There are 10 hidden switches. A switch that is on adds its own fixed numbers to the row, and there is some noise. The rows also spread widely along 14 directions, which tell nothing about the answers.
(in the rows, 128 means zero)
Some rows, each with its switches (1 for on, 0 for off) after it:
[134 116  91  92  98 159 131 125  84 120 148 147 155 166 114 128 154 174
 143 162 163  91  98 145 118 106 112 163 113] -> 0 1 1 0 0 1 0 0 1 1
[148  80 100 142 131 145 124 103  86  91 130 144  90 136 117 105 153 100
 127 112 151  90 150 154 136 161 128 170  80] -> 0 0 0 1 1 0 1 0 0 1
[104 150  96  66 143 112 170 185 138 143 124 138 130 138 109 144  99  93
 130 131 111 142 132 138 112 111 100  96  90] -> 1 1 1 0 1 1 1 0 1 1
[149 153  81  39 126 115 149 152  92 166 141  60 118 133 123 149 105 128
 132  94 130 167 125 120 123 126  80 108  67] -> 1 1 1 0 0 1 0 0 1 0
[115 149  98 104 114 148 114 112 154 127 138 130 181 110 134  94 150 109
 124 130 140 130 123 100 132 147  91 135 139] -> 1 0 0 0 1 1 1 1 1 1
[125 126 153 141 136 175 125  93 153 137 125 164 137 157 137 104 103  99
  96 113 140 119 126 128 181 141  89 121 127] -> 1 1 0 1 1 1 0 1 0 1
[111  83 131 111 158 122 159 127 150 119  90 173 134 110 136  99 131 127
 129 153 157  57 152 160 113  78 140 126 128] -> 1 0 0 1 1 1 1 0 0 0
[166 142 115 148 103 147 139 107 104 104 146  75  99 165 138 162 156 136
 127  86 126 127 117 141 126 145 140 132  78] -> 0 1 1 1 0 1 0 1 1 0
[124 150 135 122 157 103 156 144 140 180  80  99 116 128 119 168  66 138
 109 111  74 114 149 107 108  93 105 111 149] -> 0 1 1 0 1 1 1 1 0 0
[119 121 145 171 146 137 115 105 150 127 135 151 129 108 148  74 150 115
 104 133 144 125 131 129 162 163  99 149 132] -> 0 1 0 0 1 0 0 0 0 0
[119 160 107 133 119 115 128 150 119  96 118 105 154 105  88 127 167 148
 140 171 118 134  97 142 121 133  98 139 122] -> 1 0 1 1 1 1 0 1 1 1
[139 140 104  83 102 133 131  85 170 134 102  95 138 127 146  68 125 177
 165 129 151 104 149 166 139 100  90 144 135] -> 0 0 0 1 0 0 1 0 0 1
[124 186  78 105 136 115 183 131 143  79 118  98  56 164 114 143 120 123
 111 105 138 145 181 160 109 129 102 118  65] -> 0 0 1 1 1 1 1 1 0 1
[ 90 124 123 115 148 132 138 151 142 124 141 145 142  95 135 107 141 102
  91 140 141 134 132 118 148 151 108 107 103] -> 1 0 0 1 1 1 0 0 1 1
[100 124 136 110 149 110 149 168 147 118 193 123 111  89 150 139 192 111
 110 149 164 149  92 127 106 156 144 109  86] -> 0 1 0 0 1 1 0 1 1 0
[127  83 120 144 175 122 146 115 124 117 115 109 127 110 145 128 137  62
  97  96 153 126 138 116 119 133 115 109 116] -> 1 0 1 0 0 0 0 1 0 0
[115 154  72 169 114 132 120 129  94  73 111 154 171 155  77 120 162 142
 126 177 128 107 121 124  99 126  90 187 155] -> 0 0 1 0 1 1 1 1 0 1
[ 93 175 100  98 177 110 206 142 147 119 113  90  89 114 116 135 111 120
  82 132 159 178 175 134 117 112  83  72  82] -> 0 1 1 0 0 1 1 1 0 0
[112 142 142 180 115 115 127 150 124 112 147 152 133 152 117 114 156 131
 116 176 130 136  84 131 135 152 117 162 124] -> 1 1 1 1 1 1 1 1 0 0
[ 81 189 166  97 174 135 143 156 183 126 146 171 113  94 101 152 124  93
 116 173 106 133 115 143 136 142 120  69 102] -> 1 0 0 1 1 1 0 1 1 0
[128 208  99  70 114 105  98 142 144 160 131 127 102 139 114 153 102 123
 140 112  65 118 145 109 109 150 106 154 110] -> 1 0 0 1 1 1 1 1 1 0
[138  81 129 145 133 116 160 148 141 145 124 146 100 159 160 111 116  93
  99 142 172 136 108 131 149 117  84 142 118] -> 1 0 1 0 1 0 0 1 1 0
[115 124  61 106 128 134 175 166 103  74 108 135 169 149 103 123 146 133
 123 125 138 106 148 146  81  85 113 121 101] -> 0 0 1 0 1 1 0 0 0 1
[145  61  89  93 140 128 152 140  99 129 110 130 152  90 124 109 160 103
 135 122 156  95 127 138 108 109 119 128  95] -> 0 0 1 0 1 0 0 1 1 0
[105 103 168 132 139 137  94 115 125 193 150 210 123 122 158  69 110 122
  82 150 122  97 130 112 191 176 109 166 106] -> 0 1 1 1 1 1 0 0 0 0
[133  84  78 157 144  68 162 181  74 130 109  81 129 135 120 140 127 114
 107 121 136 153 125 109  95 115  92 158 123] -> 0 1 1 0 1 1 1 0 0 0
[ 81 173 114 146 144 111 152 134 159 102 116 133 106 126 139 147 140 156
  87 140 113  92 170 112  81 118 144 137 142] -> 0 0 1 0 1 1 1 1 0 1
[123 133 153 159 131 133 115 118 156 138 140 160 138 137 142  92 138 108
 115 133 116 124 111 136 161 157 110 141 113] -> 0 1 1 1 1 1 0 1 0 0
[129 147 103 114 146  63 121 162 210 131 149 106 131 159 178 153 122  45
 163  98 114 145 105 130  83 120 106 133 151] -> 1 0 1 0 1 1 0 0 1 0

New rows, each followed by its switches (1 for on, 0 for off):
[ 91 140 113 104 176 125 151 126 150 131 137 155 132 112 141 105 120  90
  85 132 157 130 163 114 127 135  89 112 114] -> 0 0 1 0 1 1 0 0 0 0
[126 104 134 166 124 130 113 144 133 103 146 126 132 129 151 129 160 114
 127 100  97  98 118 127 107 149 158 143 123] -> 0 0 0 0 1 0 0 0 0 1
[138 109 127 145  87 150 109  95  86 143 113 107 174 127 147  87 161 228
 118 149 156  74 108 113 127 111 117 186 165] -> 1 1 1 0 0 0 0 0 0 0
[102 121 161 161 163 124 166 146 144 109 135 134 117  91 132 115 156 121
  92 162 141 137 117 138 136 139 127  96  95] -> 0 0 1 0 1 1 0 1 0 0
[121 158 133  87 141 130 109  95 146 170 148 103 110 120 138 135 109 129
 127 122 121 129 131 129 158 153  97 125 113] -> 0 1 1 1 0 1 0 0 1 1
[123 117  67 127 126 119 124 119  96 124 129 126 141 143 130 132 151 148
 100 161 188 104 125  93  95 114  73 195 174] -> 0 0 1 0 1 0 0 1 1 0
[105 113  88  83 144  81 188 178 121 157  85  69 113 141 154 166  76 145
  91  87 111 118 176 100  75  67 123 102 121] -> 1 0 1 0 0 1 1 0 0 1
[141 136  66  52 117 115 175 140 157 111 145 117  86 191 159 134 115  92
 145 103 180 131 145 159  99 101 100 130  82] -> 1 0 1 0 1 1 1 0 1 1
[ 93 170 161 160 143 132  93 103 141 157 125 160 146  94 129  85 137 143
  87 163 103 129 124 100 169 174  95 147 138] -> 1 1 1 0 0 1 0 1 0 0
[133 126 125 103 129 126 170 160 192 130 124 168  94 159 149  78  94  56
 131  95 100 161 147 171 165 134 100  89  42] -> 0 0 0 0 1 1 1 1 0 1
[143 103  93 165 102  81 112 197 149  59 124 160 138 148 114  85 189  87
 199 131  77 115  91 206 103 137 144 168  81] -> 0 0 0 1 1 0 0 0 0 1
[119 147  69 116 132 126 134 153 104  76 124 165 109 162 108 127 147 100
 121  96 105 113 161 150 100 135 127 144  66] -> 1 1 0 0 0 1 0 0 0 1
[144 105 111 100 125  70 126 170 124 168 127 102  93 132 156 134 127 141
 136 102  96 129 119 129 103 116 122 154  96] -> 0 1 0 0 0 1 0 1 0 0
[129 163 100 103 150 128 116 116  98 137 163  76 113 128 107 159 125 103
 125 107 129 158 131 101 112 170  91 133 116] -> 0 1 0 0 0 0 1 0 0 0
[151 161 101 115 130 140 161 122 111 130 109  82 105 167 125 151  88 123
 101  76 104 147 159 120 129 119  89 105  83] -> 0 0 1 0 0 1 0 1 0 0
[115 110 138 127 125 188 121 105  82  90 164 147 189 108 108 126 193 143
 132 160 164  61  96 121  93 141 168 135 131] -> 1 0 1 0 1 0 1 0 0 0
[139 178 163 125 108 147 146 140 171  99 156  99 138 128 128 111 154 123
 164 106  94 146  99 172 138 150 153  81  68] -> 1 1 0 1 1 1 1 0 0 0
[119 180  74  73 113 169 144 116 108 101 127 141 107 182 122 143 114 147
  93  87 130 103 181 114 106 116 108 130  87] -> 1 0 0 0 0 1 0 1 0 1
[107  97 170 106 152 138 139 131 143 151 150 159  69 101 147 109 131 136
  99 157 151 108 124 143 153 145 125 126  94] -> 0 0 0 0 1 0 0 1 0 1
[113 118 161 190 173 101 139 158 149  80 114 114 115 104 121 167 151  76
 129 113  72 105 117 156 106 140 178  94 108] -> 1 0 1 1 1 1 0 0 0 1
[148 120 125 128 187 131 151  85 150 130  70 114  98 121 103 161  83  58
 131 117 129 115 156 144 144 104  87  95 131] -> 1 0 0 1 0 1 1 1 1 0
[127 145  99 125 160 111 157 156  98  87 115 103  89 111  88 162 149 111
 134 115 116 117 145 149  80 132 137 123  92] -> 1 1 0 0 1 0 1 0 0 0
[145 117 100 143 106 169 175 129 134  66 140 135 170 134 131  96 185  91
 131 114 151 126 121 152 121 131 142  98  63] -> 0 0 1 0 1 1 1 1 1 0
[129 125  83 121 135 173 129  79 136  93 126 133 186 169 134 127 144 108
 116 107 195  96 128 108 102 100  83 146 183] -> 1 1 0 0 1 1 0 1 0 1
[129 128  81 140 131 119 114 124 123 130 106 180 112 139 145 102 123  71
  95  73  96  93 190 111 134 160 126 167  91] -> 1 1 0 1 1 1 1 0 1 0
[141 217  92  78 112 186 102  70 124 111 125 108 145 119 100 141 144 162
 134 106 121  85 155 109 107 139 100 140 142] -> 1 0 0 0 1 0 0 1 1 0
[142  66  96 137 144  89 127 119  93 149  83 150  48 123 138 122 125 120
  97 125 148  83 164 130 140 132 112 198 108] -> 1 1 0 1 1 1 1 1 1 1
[125 137  75  79 125 106 118 126 141 140 121 160 125 112 128  94 152 108
 147 127 118 101 148 141 114 140 113 165  96] -> 0 1 1 0 1 1 1 1 1 1
[101 106 112 116 170 114 130 108 148 126 100 188 117 131 110  73 122  93
 131 181 181 116 133 177 164 122  60 153 131] -> 1 1 1 1 0 0 0 0 0 1
[126 144 134 121 139 163 112  99 102 103 126 153 130 120  89 126 145 123
 124 142 119  88 123 143 140 152 122 137 100] -> 1 0 1 1 1 1 0 1 0 1
[130 174 139 104 127 150 113  91 144 143 124  98 153 119 117 140 124 152
 142 138 120  96 119 110 107 126 110 135 170] -> 1 0 1 0 1 0 1 1 0 0
[126 141 125 115 152 161 157 112 176 135 126 170 107 166 143 121  79  29
  91  90 136 143 161 121 169 144  88  87  90] -> 1 0 0 1 1 1 1 1 1 0
[147 167 124 117 121  84 125 118 183 148 104  84 129 141 122  95 121 153
 181 175 145 168  84 163 141 102  43 158 163] -> 1 1 0 0 0 1 1 1 0 0
[123 149  79 127 161  77 152 131 152 148  25 145  87 145 119 126  56 113
  98 102  90  93 216 120 111  78  72 155 151] -> 1 0 0 1 1 1 1 1 0 0
[ 82 252  86  74 148 117 122  87 154  79 131 151 103 105  90  89 173 199
 136 216 181 115 162 166 109 131  69 167 129] -> 1 0 1 0 0 1 0 0 0 0
[127 136 148 121 151 151 112  96 113 142 130 136  92  94 123 115 131 131
  95 128 135 107 143 113 149 163 108 140 112] -> 1 0 0 0 1 0 0 1 0 0
[133 112 111  71 145 132 104  88 129 182 112 141 137  94 114  93 114 135
 133 157 158 111 126 130 170 129  51 158 140] -> 0 1 0 1 1 1 0 1 1 1
[125  99  55 121 145  67 168 182  76 130  55 115 122 133  69 128  96 129
 120 161 120 135 144 138 109  84  54 162 121] -> 0 0 1 1 1 1 1 1 0 1
[145 167 117 135  71 113 122 176 125 139 111  94 157 163 126 108 123 166
 153  97  50 135 106 146 126 124 122 137  98] -> 1 1 1 1 0 0 0 0 0 0
[127 137 102 142 135 119 150 133 129 115  81 142  82 159 125 141 116 151
 106 112 110  83 167 147 102  98 117 157 129] -> 0 1 1 0 1 0 0 1 0 1
[107 155 120  99 138 134 149 157 140 121 158  82 187 141 124 161 140 132
 135 134 153 136  84 113  75 101 108 103 168] -> 1 1 1 0 1 0 0 0 0 0
[121 123 134 102 175 106 102 104 156 160 133 147 104 102 145 105 109  80
 121 115 123 112 155 127 148 156  97 141 116] -> 0 0 0 1 1 1 0 0 0 0
[127 151 125 108 103 138 118 136 143 123 126 211 124 174 113  83 144 154
 155 184 138  87  98 175 130 111 100 180 122] -> 1 1 1 0 1 0 0 1 0 0
[138  73 150 113 136 143 138 109 168 156 135 155 112 119 175  66 113  88
 117 118 157 125 132 154 200 145  97 117  82] -> 0 0 0 1 1 1 0 0 1 1
[142 107 131 109 119 110 140 151 139 148 158 113 114 131 156 109 150 127
 128 147 175 158  79 134 146 132  88 142 107] -> 1 1 0 0 1 1 0 1 1 0
[108 161 124 124 174 131 163 141 127  90 132 127  69 147  92 174 111  79
 118 136 128 130 142 151 108 141 117 107  98] -> 1 0 1 0 1 0 1 0 0 1
[ 69 109 144 123 198  90 180 155 222 142 125 150 113 117 165 120 100  75
 101 153 167 143 142 139 122  96  94  87 156] -> 0 1 0 0 1 1 1 0 0 1
[131 115 123 112 155 115 163 140 149 147  87 121 106 155 123 131  85 111
 122 132 145 129 124 150 134  86  68 122 142] -> 1 1 1 0 1 0 0 1 0 1
[131 168 113 111 149  91 126 168 148 110 134 102 124 124 106 155 146  87
 162 108  80 153 103 148  91 135 121 108  95] -> 1 1 0 0 0 1 0 1 0 0
[ 96 155 118 114 146 129 169 147 164 129 122 112 173 107 117 111 134 111
 130 166 153 160 111 137 128 113  87  83 135] -> 1 1 1 0 0 0 1 0 1 0
[128 128  66 154 142  90 112  90  78 114  90  94  97  81 120 102 161 152
  88 117 131 102 191  96 112 163  99 205 125] -> 0 0 1 0 1 1 1 1 0 1
[102 145 101 136 177 112 181 153 119  89 119 148  60 120  99 154 140  78
  85 147 151 153 156 141 120 139 108 105  69] -> 1 1 0 0 0 1 1 1 1 0
[127 132 128  91 188 134 118  95 165 107 124 148 133  96  98 111 142  68
 171 141 148 114 118 177 137 134  91 115 122] -> 1 1 0 0 1 1 0 0 0 1
[139 142 131  59 138 160 128 105 160 130 168 133 132 136 127 151 136  74
 159 122 151 109 103 141 119 136 127 101 104] -> 1 0 0 1 1 1 1 1 1 0
[157  55 111 140 160 151 132 100  60 111 100 151  92 119 105 134 142 108
 106 106 141  75 146 142 134 135 127 156  87] -> 0 1 0 0 1 1 0 1 0 1
[ 93 143 139  78 153 142 155 156 153 147 159 154 129 156 123 141  98  85
 111 142 133 144 114 132 131 123 100  80  97] -> 0 0 1 1 0 0 0 1 0 0
[112 180 142 169 148 131 142 109 160 135 130 138  60 159 143 157 109 132
  78 142 137 126 146 118 138 142  92 146 148] -> 0 1 1 0 1 0 0 1 1 0
[138 134  82 128 114  77 147 176 126 125 111 161  79 144 111  75 137 129
 130 167 138 167 123 172 162 134  54 174  69] -> 0 1 0 1 1 1 0 1 1 0
[133 126 101 160 143 136 139  93 131 119  80  95 175 106 130 137 141  99
 113  86 113  98 154 108 111 116 132 111 145] -> 1 1 1 1 0 1 1 1 1 0
[202 109 127  86 116 170 135  72 121 149  67 110 129 136  83  88  88 130
 192 106 109 107 127 194 185 104  73 123  86] -> 0 1 0 1 1 1 1 1 0 1
[144 160  50 102 133  70 129 150 130 138  99  87 132  93 110  66 125 114
 139 130 129 194 150 133 150 143  16 158 102] -> 0 0 0 0 1 1 0 0 1 0
[124 118 135 141 168 113 123  96 156 158 117  96 112 102 153 148 113 104
  98 125 137 121 134 100 140 136  89 132 163] -> 0 0 1 0 1 1 0 1 1 1
[112 177 113  86 113 129 138 148 127 133 104 150 125 133 112  96 111 178
 122 146  99 109 149 145 135 116  97 139  97] -> 1 0 1 0 1 1 0 0 0 1
[133 106 113  75 156 162 164 107 124 157 129 178  68 189 163 109  65  74
  70  71 170 124 186 125 168 123  84 112  59] -> 1 1 0 0 0 1 0 0 0 0
[122 163  94  46 169 124 155  85 133 160 128 114  69  91 123 106 114 124
  93 133 192 146 177 135 161 147  53 124  79] -> 0 1 1 1 1 1 0 1 1 0
[117 138  94  86 153 161 198 121 129  86  72 158 138 116  93 121 129 154
 121 151 156  66 179 178 112  59 118  90  95] -> 0 0 1 1 1 1 0 0 1 0
[150 128 119 112 120 119 134 125 156 160 110 140 150 161 131  79  89  94
 158 116 109 135 122 157 162 122  76 135 108] -> 0 1 1 1 1 1 1 0 0 0
[101 166 117 131 112 140 132 161 116 131 132 158 157 153 120 112 116 125
  79 124  95 130 133  96 137 145 103 128 100] -> 1 0 1 1 1 1 0 1 0 0
[143 137 138 143 137 159 127  89 122 150 133 100 105 144 152 177 112 133
  90  86 118 106 141  94 129 132 127 121 132] -> 0 1 0 0 0 1 0 1 1 0
[123 121 127 145 143 192 172 126 125 116 113 185 132 174 126 120  87  63
  78 112 131 124 150 130 169 125 101  82  84] -> 1 0 1 0 0 0 0 0 1 0
[157  64 116 108 153 116 191 171  92 144 103 121  96 165 131 130  82  80
 110  94 146 146 128 151 143  97  90 104  62] -> 1 1 1 0 1 1 0 0 0 0
[126 137 124  49 113 157  86  99  94 158 160 146 128 112 110 105 151 164
 160 153 137  83 111 137 130 156 125 167 107] -> 1 1 0 0 0 0 1 0 0 1
[148 169 118 131 104 102 105 136 118 112 162  92 120 145 117 110 163 130
 155 151 123 175  73 143 137 169  84 161  90] -> 1 0 1 0 0 1 0 1 0 0
[103 180  67 107 125  85 145 165 138  81 102 127 145 135  84 112 156 147
 164 162 123 122 131 173  81 104 100 155 124] -> 1 1 1 1 1 1 1 0 0 1
[ 99 184 141  81 175 102 100 131 162 171 102 146 129  75 102 139 100 102
 135 118  28  99 160 127 121 145 129  97 103] -> 0 0 1 1 0 1 0 1 0 0
[124 113 148 100 163 184 133  74 146 128 136 119 142  91 145 136 134  90
 114 102 156  84 140 123 138 143 134  88 126] -> 1 0 1 0 1 0 0 0 1 1
[113 128 160 149 135 121 166 184 128 117 116 109 160  94  92 134 156 138
 144 168 101 133  74 151 106 114 143  89 116] -> 1 1 1 0 1 0 1 1 0 0
[120 153 100  93 153 104 138 133 138 133 136 114  86 122 122 148 121  80
 119 131 136 145 137 122 122 153  93 132 101] -> 1 0 1 0 1 1 1 1 1 1
[109 163 141 100 164 131 146 125 176 111 122 171  89 114 135 119 129 118
 132 122  97  92 170 172 119 120 149  94  74] -> 0 0 0 0 0 1 0 0 0 0
[100 109 133 100 140 118 158 167 152 112 191 174 117 139 152 115 168  84
 122 157 162 128  99 144 102 143 150 118  70] -> 0 0 1 0 1 1 1 1 0 0
[159 102 116 148 141 121 107 112 101 122 154 159  89 194 120 142 128  68
 133 128 150 121  96 146 141 155  91 186 107] -> 0 1 1 1 1 1 0 1 0 0
[119 139 150 130 170 143 140  93 151 167 135  89  84 114 147 159  97 106
  80 112 148 143 138 101 157 153  84 108 143] -> 0 1 1 0 1 0 0 1 1 1
[136 115 140 132 131 140 114 106 132 156 134 169  95 177 147 108  92 106
 111 112 121 108 135 144 175 149  98 160 103] -> 0 1 1 1 1 1 0 0 0 1
